The first 5 rows are patterns. Each new row is the sum of 2 different patterns, raised or lowered, with some noise. Before adding, each is slid sideways (what falls off one end comes back at the other), maybe read backwards, and multiplied by a number that may be negative. Names go in the order of the patterns.
Some rows, each with the names of its patterns after it:
[150 13 -62 -151 287 -166 108 31 17 -299 230 152 -16 -200 -140 -42 417 -220 240 -150 -32 -463 -39 30 -439 48 15 -118 223 118 -77 -174 274 167 202 255 400 333 181 110 -71 -175 -70 224]
pefuv
[212 -43 -178 162 132 44 74 -31 11 5 -10 -111 -41 330 -282 26 -92 23 -446 322 136 121 70 241 45 -208 177 129 -160 243 110 -13 -123 175 123 -33 -89 212 -244 -114 -220 -73 -169 267]
vopot
[-373 168 -373 -236 -33 -25 43 325 -43 -178 -204 -74 -9 -107 -27 -39 -101 -284 -115 25 -40 -87 -277 -107 277 -100 1 -189 22 14 209 346 -23 -175 60 -56 59 250 83 36 158 -10 199 -69]
voli
[48 -238 -32 -147 159 -174 0 71 150 177 16 376 25 -36 -60 -3 -70 210 70 27 -10 -250 77 -156 243 249 -42 37 69 -33 54 -296 156 98 187 -114 188 -107 -86 2 20 -97 -88 173]
vado
[-56 -6 74 407 -125 16 212 4 -73 72 57 -131 -237 199 307 124 0 251 232 -51 -37 -395 158 -117 161 -132 31 262 169 292 27 2 98 7 17 -43 -309 -56 95 15 -145 272 27 -111]
dubim

New rows, each followed by the names of its patterns:
[-228 -247 16 78 21 -183 -333 -457 -409 -3 -175 -178 -289 -37 -220 1 -497 28 126 -76 491 -11 71 574 53 88 -175 36 -406 281 266 162 5 -292 -223 176 165 -135 -319 68 -293 148 -44 -238]
pefuv voli
[-450 -244 -60 -294 -319 -12 -326 -303 -213 -136 -261 -103 -226 -152 -228 -78 -180 -44 -124 -168 -430 -231 -49 -67 -272 -174 -122 -246 -202 -363 -154 -241 -87 -223 -356 31 -152 -39 -191 38 -345 -280 -253 -267]
vopot dubim
[132 -8 232 -100 77 45 -130 60 -192 -113 -66 150 169 321 -40 -30 47 -75 284 -320 423 202 14 90 413 -160 -7 -164 389 283 283 -377 440 -215 134 121 507 16 -18 602 74 -132 164 -258]
pefuv vado
[180 -115 486 73 473 426 298 145 329 245 282 -23 365 333 375 118 356 77 221 239 174 37 228 398 372 60 312 15 411 90 196 240 424 397 208 476 320 156 106 303 159 330 259 215]
vopot vado
[80 -45 222 163 32 -455 446 90 186 300 673 -333 476 277 -69 109 -50 98 -50 -147 -56 20 197 292 -71 -436 75 153 269 364 312 5 -52 220 244 44 246 91 110 143 325 34 -23 373]
vopot voli
[-643 -493 -708 -526 -415 -331 -274 -144 29 -259 -184 -102 -324 -106 361 -214 -145 337 -59 -179 -280 -117 -650 -266 210 -15 -113 -362 -401 146 -394 -397 -142 -70 -226 0 -127 -249 -479 -327 -79 54 -57 -287]
pefuv vado
[-20 138 43 -64 237 198 244 49 35 117 5 22 -28 -236 51 117 -45 -170 305 84 31 38 121 20 376 -41 4 129 82 -5 58 2 -10 -190 123 327 94 -35 209 169 -29 -107 -88 145]
vopot dubim
[-374 -138 -343 -197 -581 -250 -178 -161 -168 -313 -188 -38 -177 -378 -344 -234 -256 -287 -211 -128 -267 -498 -151 -252 -291 -208 -176 -355 -27 -323 -386 -242 -389 -433 -352 -391 -307 -217 -328 -212 -158 -369 -293 -266]
voli dubim
[-217 -304 -219 -366 399 -115 304 116 278 -376 218 189 72 392 64 135 371 84 81 -226 420 -163 -65 -47 413 163 189 38 544 -123 155 52 114 -290 340 153 -23 -236 73 17 48 341 -28 -249]
pefuv vopot
[4 113 97 -99 97 201 -80 11 10 196 98 279 -101 50 -29 144 94 145 -189 -126 79 202 -52 197 -29 -107 3 82 47 28 -106 63 281 40 399 337 161 156 108 1 -3 103 223 171]
pefuv voli
[98 163 146 113 200 39 363 50 126 133 417 125 258 270 249 266 368 220 178 152 431 274 495 24 335 240 288 165 111 79 20 132 343 323 430 310 72 359 217 246 505 88 333 72]
pefuv vado
[520 307 217 517 81 -190 380 -6 -102 224 377 -91 18 133 192 -298 -329 -67 99 17 121 272 36 412 37 329 153 73 294 -135 30 -76 387 -1 -13 201 311 336 470 -87 273 -9 434 -21]
pefuv dubim
[-238 -89 -226 -129 -299 -401 -302 -333 -185 -77 -204 12 -364 193 -234 -143 -337 -351 -108 -289 -407 -350 -8 -51 -94 -216 -55 -119 -333 -193 -133 -441 -291 -164 -224 -74 -114 -419 -73 -166 -255 -153 44 -69]
vado dubim
[-161 21 85 17 89 -140 25 85 161 -35 -58 -5 -128 93 214 118 178 58 -71 -56 -51 -109 103 -41 76 203 -140 336 89 83 31 6 -291 137 171 127 -5 -33 55 181 -42 171 135 83]
pefuv voli
[87 -139 33 263 353 -221 87 239 249 -163 378 -95 144 43 287 381 133 44 83 424 302 422 469 372 280 401 420 -32 40 96 384 -87 264 322 -328 165 110 -329 127 -172 440 -28 621 7]
pefuv vado
[80 147 206 207 341 105 408 97 623 341 325 96 150 308 122 35 222 461 426 174 300 341 265 85 215 364 -149 222 301 354 360 281 29 356 264 215 408 475 369 196 173 227 265 250]
vado dubim
[-107 -362 38 47 -174 -120 81 -45 -143 -140 15 -159 43 -126 -36 -415 -27 -25 -91 8 -176 274 121 -178 -121 -370 -94 -115 -153 4 -9 -3 -161 -132 -4 218 -165 55 88 -184 -111 -213 83 -114]
vado dubim
[-122 -172 -327 -298 144 4 -273 -248 -16 237 -179 -71 28 -581 -402 98 -321 -23 109 -274 202 -27 -65 192 235 -63 -9 -206 -157 238 107 -281 -165 -396 -74 -36 58 -39 -408 209 -51 30 -327 -494]
voli dubim
[298 286 50 206 139 225 117 -124 378 156 -253 494 131 320 -21 361 164 302 -88 171 362 281 -310 147 208 260 132 377 90 365 315 499 343 7 185 26 387 -53 371 397 533 518 277 466]
pefuv dubim
[-62 162 7 225 -16 422 133 134 217 64 254 39 169 118 446 280 47 87 336 415 -104 -26 59 57 96 334 80 98 154 357 84 214 269 349 -169 277 218 -89 165 364 316 195 363 447]
vopot vado
[98 111 81 -91 -196 156 469 -207 325 244 -251 60 -41 -574 43 61 355 -72 316 75 -52 -90 89 354 261 -213 61 111 311 -21 -3 -5 -15 196 98 159 -214 -391 -11 247 97 302 241 -10]
pefuv voli
[-461 -226 -37 -105 -136 -248 -367 -220 -482 -513 -252 -301 -378 -131 -406 -421 -195 -359 -633 -400 -631 -172 -399 48 -342 -444 -436 -343 -221 -147 -381 -279 -339 -244 -411 2 -395 -545 -273 -260 -98 -391 -470 -518]
pefuv voli
[42 -38 243 264 -6 74 245 145 114 227 358 68 -155 138 61 -60 -73 343 151 434 23 221 65 122 12 61 14 83 146 135 65 32 183 184 396 215 81 -44 241 -113 65 202 208 233]
vado dubim
[-332 187 5 -158 -310 127 -65 4 94 298 -279 81 -40 -256 -247 67 -100 -137 -369 146 25 -302 361 33 -264 -82 -183 -323 -330 482 49 89 -60 278 -347 25 128 111 18 -52 13 -74 61 -122]
vopot voli
[-354 -221 -47 -224 -156 -121 -498 -155 -515 -412 -208 -17 -265 36 -125 -364 -430 -241 -202 -375 -378 -154 -117 -359 -303 -78 -97 -322 -441 -517 85 -368 -113 -453 -173 -51 43 212 -225 -353 -114 -267 -164 -54]
voli dubim
[367 166 124 196 206 100 151 143 187 406 22 427 397 179 182 175 -7 206 259 396 202 281 297 274 117 269 355 291 193 206 340 442 202 69 169 194 330 211 256 52 1 207 286 177]
voli vado
[184 -144 92 97 94 -45 -29 130 149 -15 -16 27 -91 -157 -199 -60 180 -99 193 44 53 -2 295 291 63 255 140 89 400 270 221 14 323 -122 241 116 9 208 -183 -140 254 78 118 240]
pefuv voli
[-27 -126 -209 -438 -47 10 -91 67 -67 -153 -379 -204 -86 -367 67 -53 9 46 164 19 -180 -263 37 -329 -52 -388 -135 -359 53 -20 -14 -159 161 114 -246 -135 -79 229 -191 -170 11 -137 -316 399]
vado dubim
[131 280 84 368 150 90 288 129 225 195 236 114 338 333 101 106 252 318 243 75 161 73 54 134 141 189 104 312 140 147 326 370 78 202 380 140 298 408 361 384 326 410 -89 146]
pefuv vopot
[-59 -32 26 -7 243 75 64 22 7 -61 177 -81 -87 -37 -132 -84 -158 108 -87 -77 -61 -216 -94 -84 -171 -52 178 28 -191 -24 -158 -64 25 -183 -115 -104 85 -100 -114 -148 -181 42 -116 28]
pefuv vado
[285 186 95 111 392 -391 78 0 86 -82 330 0 -114 115 13 129 71 138 127 234 264 -182 10 378 346 -48 -62 -89 -28 -197 217 -88 30 53 233 -36 83 171 339 -149 178 233 -129 208]
vopot vado
[-320 -262 155 -220 83 -10 -3 -234 -66 74 97 54 92 -235 -499 -24 -72 -272 -178 -74 58 -173 76 1 158 -17 -168 -174 224 -75 18 23 332 -412 -26 -281 -179 -341 187 42 -128 -188 33 -172]
vopot vado
[-351 -124 -164 -220 -285 -274 18 71 -469 -200 -237 -36 -390 -146 -103 -102 -155 -67 309 -94 -205 -110 -67 -277 -3 -328 -71 -260 -342 -174 -312 167 125 -69 -136 -125 -164 -130 -444 -59 -261 -34 -243 -11]
vado dubim
[-214 -8 -103 -31 -240 -135 -72 -351 -370 -203 48 106 -122 -70 -204 -9 -35 -48 19 -333 -55 75 19 0 -88 -174 -7 -41 -8 46 152 -232 -127 -77 -109 59 121 -347 31 -209 -213 -6 -263 -26]
voli dubim
[232 -53 150 203 -30 153 174 210 387 124 476 33 171 108 126 -157 315 196 183 170 141 182 118 183 216 346 272 45 143 288 415 116 -17 89 82 103 228 97 40 39 229 156 109 226]
vopot voli
